The rows of a group lie close to one hidden flat surface of 11 dimensions, which passes through zero. Surfaces can cross.
(in the rows, 128 means zero)
Some rows, each with its group after it:
[100 128 141 150 137 128 143 169 145 144 124 122 133 112 135 138 142 108
 129 117 112]  (4)
[197 135  89 144 122 164 148 120 109 126 157 131 113 126 149 120 152 119
 111 108 104]  (1)
[ 84 141 143 140 106 134  90 163 148  95 146 150 148 137 132 139  81  88
  42 125 144]  (2)
[147 141 185 148 141 145 115  88  89 133 120 129 107 132 166 137 119  88
 118 146 151]  (1)
[163 131 117 160 110 143 114  97 146 104 137 108 154 112 167  89 151 136
 136 119 134]  (0)
[159 158 104 162 114 110 168  93 142 105 127 116 115 104 106 148 202 117
 171 123 111]  (2)
[112  99 133 147 109 100 162 124 201 109 172  55 141 141 159  66 180 152
 152 152 152]  (1)
[139  50 146 121 124 137 184  69 137 138 125 112  88 118 180  97 107 122
 148 117 168]  (2)
[ 42 158 107  93 119 135  94 139 122 140  88 196 149  68  32 195  69 134
 104 103 126]  (1)
[130 213 103 156  86 142 110 129 163 125 158 125 180  65  79 103 179 107
 100 126 126]  (0)
[ 90  67 121 133 120  75 170 160 104 165 128  69 115 112 101 113 141 135
 135 109 138]  (3)
[114 147 114 138 109 159 119 109 151 114 126 118 116 110 104 131 137 119
 140 121 149]  (3)
[ 98 127 129 122 145 176 122 163 127 183 162 121 129 114 136 111 119 144
 115 128 116]  (4)
[142 130 118 128 154 139 127 125 122 150 165 147 121 163 122 156 125 184
 142 174  68]  (1)
[127  60 173 119 121  75 151 116 136 136  71 101 123 188 154  95  93 117
 182 143 130]  (4)
[165 133 143 116 123 109 128  66 107  99 151 116  79 130 173 142 103 160
 130 186 120]  (4)
[113 113 130 134 122 121 126 150 153 106 127 119 125 117 144 133 118 125
 122 125 140]  (2)
[ 58 127 159 136 133 111 130 172 140 149  62  90 131 143 159 137 136 116
 178 129  85]  (4)
[ 74 110 111 103 133  95 138 164 118 137 118 119  85  98  94 187 102 155
 134 134 109]  (2)
[157 113 181 181  92  98 105 128 132 151 120 128 185 174 126  75  92 101
 118 161  89]  (4)
[ 77 135 128 150 116 128 103 198 133 174 135 121 134 144  33 141  96 120
 113 147 115]  (3)
[150  96 142 123  87 109 141   8 122 113 127 112 111 110 162  96  90 153
 143 154 140]  (4)
[146  95 121  85 202 113 112 155 146 130  86 174 219 177 130  99 157 181
 206  79 138]  (1)
[139 132 172 151 132 104 117 146 163 112  87  88 142 125 160 105 157 101
 185 129 157]  (2)
[160  92 139 115 155 167 150  43 121 120 136 162 129 169 156 108 132 141
 143 117 166]  (3)
[118  84 142 139 133 170  91 131 130 163  99 120 136 132 160 107  70 149
 166 118 111]  (0)
[109 110 131 194  64  88 141 115 151  92 160  35  80  50 146 130 131 113
 101 150 153]  (2)
[118 137  94 116 116 135 142 137 130 160 177  98 153 166  79  67 169 147
 112 128 136]  (2)
[133  90 156 115 133 100 112  94 133 135 144  97 147 164 159  91 104 182
 156 172 128]  (1)
[142  98 119 155 138 138 129 163 145 112 100 117 136 133 162 132 141 119
 165  91 120]  (0)
[103 116  74 136 123 103 143 214 146 119 153 111 101 128  87 177 145 148
 120 124  95]  (2)
[169 183 122 125 113 125  92 151 137 104 137 117 148 103 188 103 125 150
 111 155  90]  (3)
[143 212  85 161 137 139  77 200  84 122 127 118 115 160  92 179 165 115
 106 133  66]  (3)
[100 114 126  93 151 158  85 106  84 136 144 134 144 130 145 105 100 149
  84  99 185]  (0)
[112 119 178 127 156 115  91 172 123 128 109  68 108 158 230 121 112 150
 154 166 109]  (0)
[100 177 114  99  87 121 106 166 133 107 109  94 116  31 191 113 115 107
  78 112 131]  (3)
[ 75 104 125 133 104 116 139 112  90 151  99  76 115 146 162 118 124 136
 131 124  79]  (4)
[153 163 140 110 137 130 111  91 138 118 120 141 150 144 141 114 139 155
 164 154 107]  (2)
[100 138 133 147  95 125 156 107 148 149 144 117 114 145  60 123 135 103
 128 157 130]  (2)
[141 123 101 162 143 120 145 154 138 123 122 127 150 140  89 138 185 121
 161  93 123]  (3)
[113 156 142 121 121 120 108 147  98 140 142 113 149 144 136  95 139 107
  70 126 148]  (0)
[ 71 138 178 138 110 112  59  82 106  84  89 118 135 101 170 150  81 115
  93 129 165]  (0)
[198 153 160 175 129 136  93 221 147 145 114 110 106 199 110 126 106  86
 172 176  95]  (1)
[183 129 103 156 139 141 108 163  65 130 143 144 146 197 139 130 132 120
  86 108  84]  (0)
[131 157 101 133 126 145 117 140 115 123 163 117 134 116 119 124 159 128
  87 116 138]  (4)
[130 117 152 111 150 130 127 141 137 131 126 154 134 156 143 128 110 119
 124 135 134]  (3)
[157 119 107  92 115 149 115 114 147 138 142 124 160 131 152  58 108 171
 146 132 126]  (1)
[136 160 113 122  72 123 130 142 155 105 171  62  98 131 184  76 133 131
  87 172 106]  (1)
[133  98 115 162 132 124 144 160  89 122 117  95 105 124 198 152 146 113
 110 102  86]  (0)
[114 144 171 108 108 180 117 106 183  86 133 143 105 144 172  99  92  79
  92 142 197]  (3)
[ 96 136 125 120 167 127 130 182 144 146 152 135 149 173 118 145 164 155
 128 145  92]  (1)
[118 144 190 157 113 100  91 118 148 108  86 109 142 113 123 124 111  80
 147 141 178]  (1)
[119  84 135 131 153 133 181 153 197 134  96 146 117  98 128 146 143 123
 204 104 137]  (4)
[ 93  62  89  79 136 128 173 135 124 149 141 125 104 120 130 123 115 168
 118  98 143]  (2)
[157 163 102 151 116 119 116 154 154 108 129  95 117 116 129 142 153 146
 168 153  78]  (3)
[ 80 101 160  59 161 137 172 162  89 218  80 143 131 113 161  91 112 119
 136  99 120]  (0)
[121 121 108 140 110 136 131  99  94 146 113 127 147 132 143 120 132 141
 122 111  75]  (4)
[142  87 186 160 170  51 142  74 143 127 106 183 192 162  77 170 138 158
 191 163 107]  (3)
[116 135 128 126 124 130 126 134 131 134 147 118 121 121 114 124 128 138
 120 146 130]  (0)
[ 96 106 168 115 153 131 160 182 200 136 164 124  76  82 108 147 116 105
 131 152 208]  (4)

New rows. What belongs after each?
[131 147 107 118 129 132 131 127 123 111 133 197 180  80 120 138 135 114
  69  79 131]  (3)
[102 138 117 137 114 156 122 150 142 127 133 109 117 134 104 121 136  99
 112 114 158]  (3)
[130 143 116 142 114 138 111 123 100 136 141 103 160 138 151  89 146 126
  96 117 113]  (4)
[126 113 139 108 159 125 130 153  93 133 112 119 126 183 157 114 152 102
 113 103 154]  (3)
[129 115 115 121 131 117 159 130 137 122 120 158 114  97 118 167 117 141
 141 125 104]  (3)
[118 183 134 105 153 105 127 154 123 123 111 151 144 196  90 148 172 121
 144 145  97]  (2)
[107 191 147  88 136 169  29 127 140 150 108 142 183 153  98  84  85 156
 153 160 140]  (4)
[121 176  78 130 115 182  98 156 125 126 113  93  94 112 104 134 146 122
 148 113 121]  (3)
[135 122 139 106 124 129 143 120 169 112 122 145 124 101 160 119 107 131
 139 132 136]  (3)
[185  77 118 145 122 126 177 118 151 123 160 131 140 124 126  87 142 115
 126 101 166]  (4)
[137 126 152 154 135 155 107 123 139 103  84 184 118  78 150 189  75 101
 133 109 120]  (2)
[100 104 126 162  99 127 160 143 179 101 136 130 111 113 109 147 135  79
 105 110 149]  (2)
[165 132 139 115 156 143 141 100 177  99 112 204 136  71 120 162 124 129
 166 111 165]  (4)
[ 73  71 116 118 105 119 155 136  98 167 111  95 114 143 109  98 110 113
 106  95 142]  (4)
[223 131 101 180 126 156  89 134 124  92 152 128 124  90 195 150 107 156
 123 130  80]  (2)
[173 159  92 120 134 147 143 171 144  91 128 140 125 118 179 132 166 114
 116  99 116]  (3)
[159 105 114 128 125 124 138  65 141  81 151 135 111 138 125 141 127 150
 137 138 156]  (0)
[140 148 159 145 118 143 101  80 109 143 115 133 133 103 125 117 104 117
 137 142 137]  (2)
[136 166 149 126 138 138 106  86 130 116 136 133 163 125 165 106 154 137
 118 136 136]  (1)
[155 173  98  56 137 186 100 125 101 129 103 158 117  81 210 112 101 152
 124 101 111]  (3)
[104 151  87 101 121 150 101 122 106 127 134 107 124 137 111 114 144 147
 115 111 147]  (4)
[176  98 136 133 115  76 140 145 118 110 187  82  42 193 112 146  90 137
 109 216 134]  (4)
[147 140 100 142 131 145 138 144 114 116 157 149 119 156 119 151 144 116
  84 112 111]  (3)
[148 133 122 110 131 118 116 179 108 135 139 106 122 180 162 100 123 137
 109 147  98]  (1)
[109 115 129 157 118 154 110 119 149 162 151 132 180 148  45  90 124 126
 133 125 157]  (3)
[117 122 132 144 115 115 123 139 142 120 129 115 102 105 130 151 105 135
 131 149 121]  (2)
[179 132 120 170 126 142 135 130 123 109 144 139 118 144 149 145 140 113
 116 133 102]  (2)
[113 194 123 165 103 123 131 150 176 115 125 109 136  54 121 150 172 116
 144 140  86]  (0)
[162 144 136 153 148 134 129 170 147 129 144 133 141 136 153 130 157 126
 143 139  98]  (4)
[128 134 106 164  88 165 112  85 162 151 165 111 133 100  58 109 110 153
 158 160 118]  (3)
[135 139 152 102 154 140  99  91 110 139 104 172 133 142 130 148  90 158
 155 152 110]  (3)
[137 130 219 180 151 114 124 205 162 157 116 146 196 136 176 100 139  69
 117 141 113]  (4)
[100 141 182 134 112  88 117  92 153  95 102 133 119  88 133 149 100 101
 126 150 166]  (4)
[117 111 147  98 154 144 138 134 114 154 139 129 112 126 157 114 112 131
 112 132 148]  (4)
[139 119 160 117 157 103 141 132 109 114 108 143 110 140 172 159 131 118
 129 134 122]  (4)
[117 161 144 140 113 134  90  95 155 124 128 173 159 103  85 150  84 145
 125 164 110]  (3)
[ 79 150 159 138 206 117 108 163 135 143 158 139 188 197 115 148 197 165
 138 153 104]  (1)
[100 100 111 135 115  85 145 154  62 164 151  89 121 123 109 128 132 132
  71 117 118]  (3)
[124  98 154 144 146  65 137  97 130  88 115 105 148 130 159 135 171 133
 150 122 161]  (1)
[161 102 127 111 134 103 173 138 141 100 127 135 131 108 202 112 155 121
 114  98 135]  (3)
[113 140 161 150 121 114 107 166 140 140 120 144 151 141  96 131 101 100
 114 143 124]  (4)
[117 160 131  56 195 108 122 179 107  83 115 163  63 131 120 220 135 120
 119 129 195]  (4)
[109 128 115 105 132 166 101 100 111 170 105 124 144 115  97  90 109 150
 166 108 153]  (3)
[134 121 121 104 126 122 139 145 137 128 106 113 130  92 170 102 133 134
 142 109 132]  (3)
[127 200 138 203  72  98  93 108 126  70 190  86 113 130 118 163 151  97
  47 193 107]  (3)
[120 127 126 147  96 119 171 183 209  74 157 158 130  99 138 143 140  65
  59 118 151]  (3)
[112 147 164  92 160 100 117 111  93 139  73 129 114 114 133 158 120 146
 178 141 119]  (2)
[167 144 131 134 154 202 121 135 162 160 195 167 165  76 140  89 139 145
 106 127 151]  (4)
[129 158 147 112 137  95  57 181 127 109 128  97 139 142 177 126  98 174
 127 180 100]  (2)
[127 121 167 164 155 156 143 141 123 155 123 138 102 142 112 152 137  79
 142 123 152]  (1)
[115 113 119  91 136 133 133 174 128 153  92 101  81 121 147 133 105 142
 175 137 110]  (3)
[ 85 165  78  73 150 123 154 136 108 137 122 169 178 150  58 122 201 125
 108  74 144]  (2)
[120  66 164  86 168  87 167 163 119 155 101 166 146 150 160 122 103 137
 133 114 125]  (3)
[176 140  92 188  56 151 130 116 179 119 150 108  84  78  60 139  89 116
 153 164  96]  (1)
[137 159 129 124 126  86 118 104 111 101  91 121 123  81 153 167 144 149
 156 138  92]  (3)
[144 178 125 152 118 138 123  70  70 193 117 103 129  93  42 118 165 126
 175 137 113]  (2)
[141 105 134 104 166 133 131 154  62 161 130 122 119 203 156 112 127 134
 114 122 120]  (3)
[ 89 137 145 143  97 120 104 131 154 117 125 114 135 105 120 123 106 103
 107 139 151]  (2)
[123 160 119 127 140 187  99 100 113 118 111 130  99 170 111 146 139 111
 150 120 156]  (3)
[112 200 152 129 109 156 112 152 161 127  98 154  64  99 111 196  77 103
 151 189  74]  (1)
[111 121 130 116 122 114 132 116 138 137 136 105 122 129 122 113 128 140
 133 145 132]  (2)
[134  68  71 129 125 173 149 101  77 144 166 136 130 114 125 104 126 136
  73  55 159]  (0)
[ 97 146 123 167 120 144  88  92  87 154 143 130 141 157  32 153 125 127
 111 140 129]  (3)
[171  92 138 142 124 105 109  97  94 128 112 123 133 134 122 118  87 136
 143 130 147]  (1)
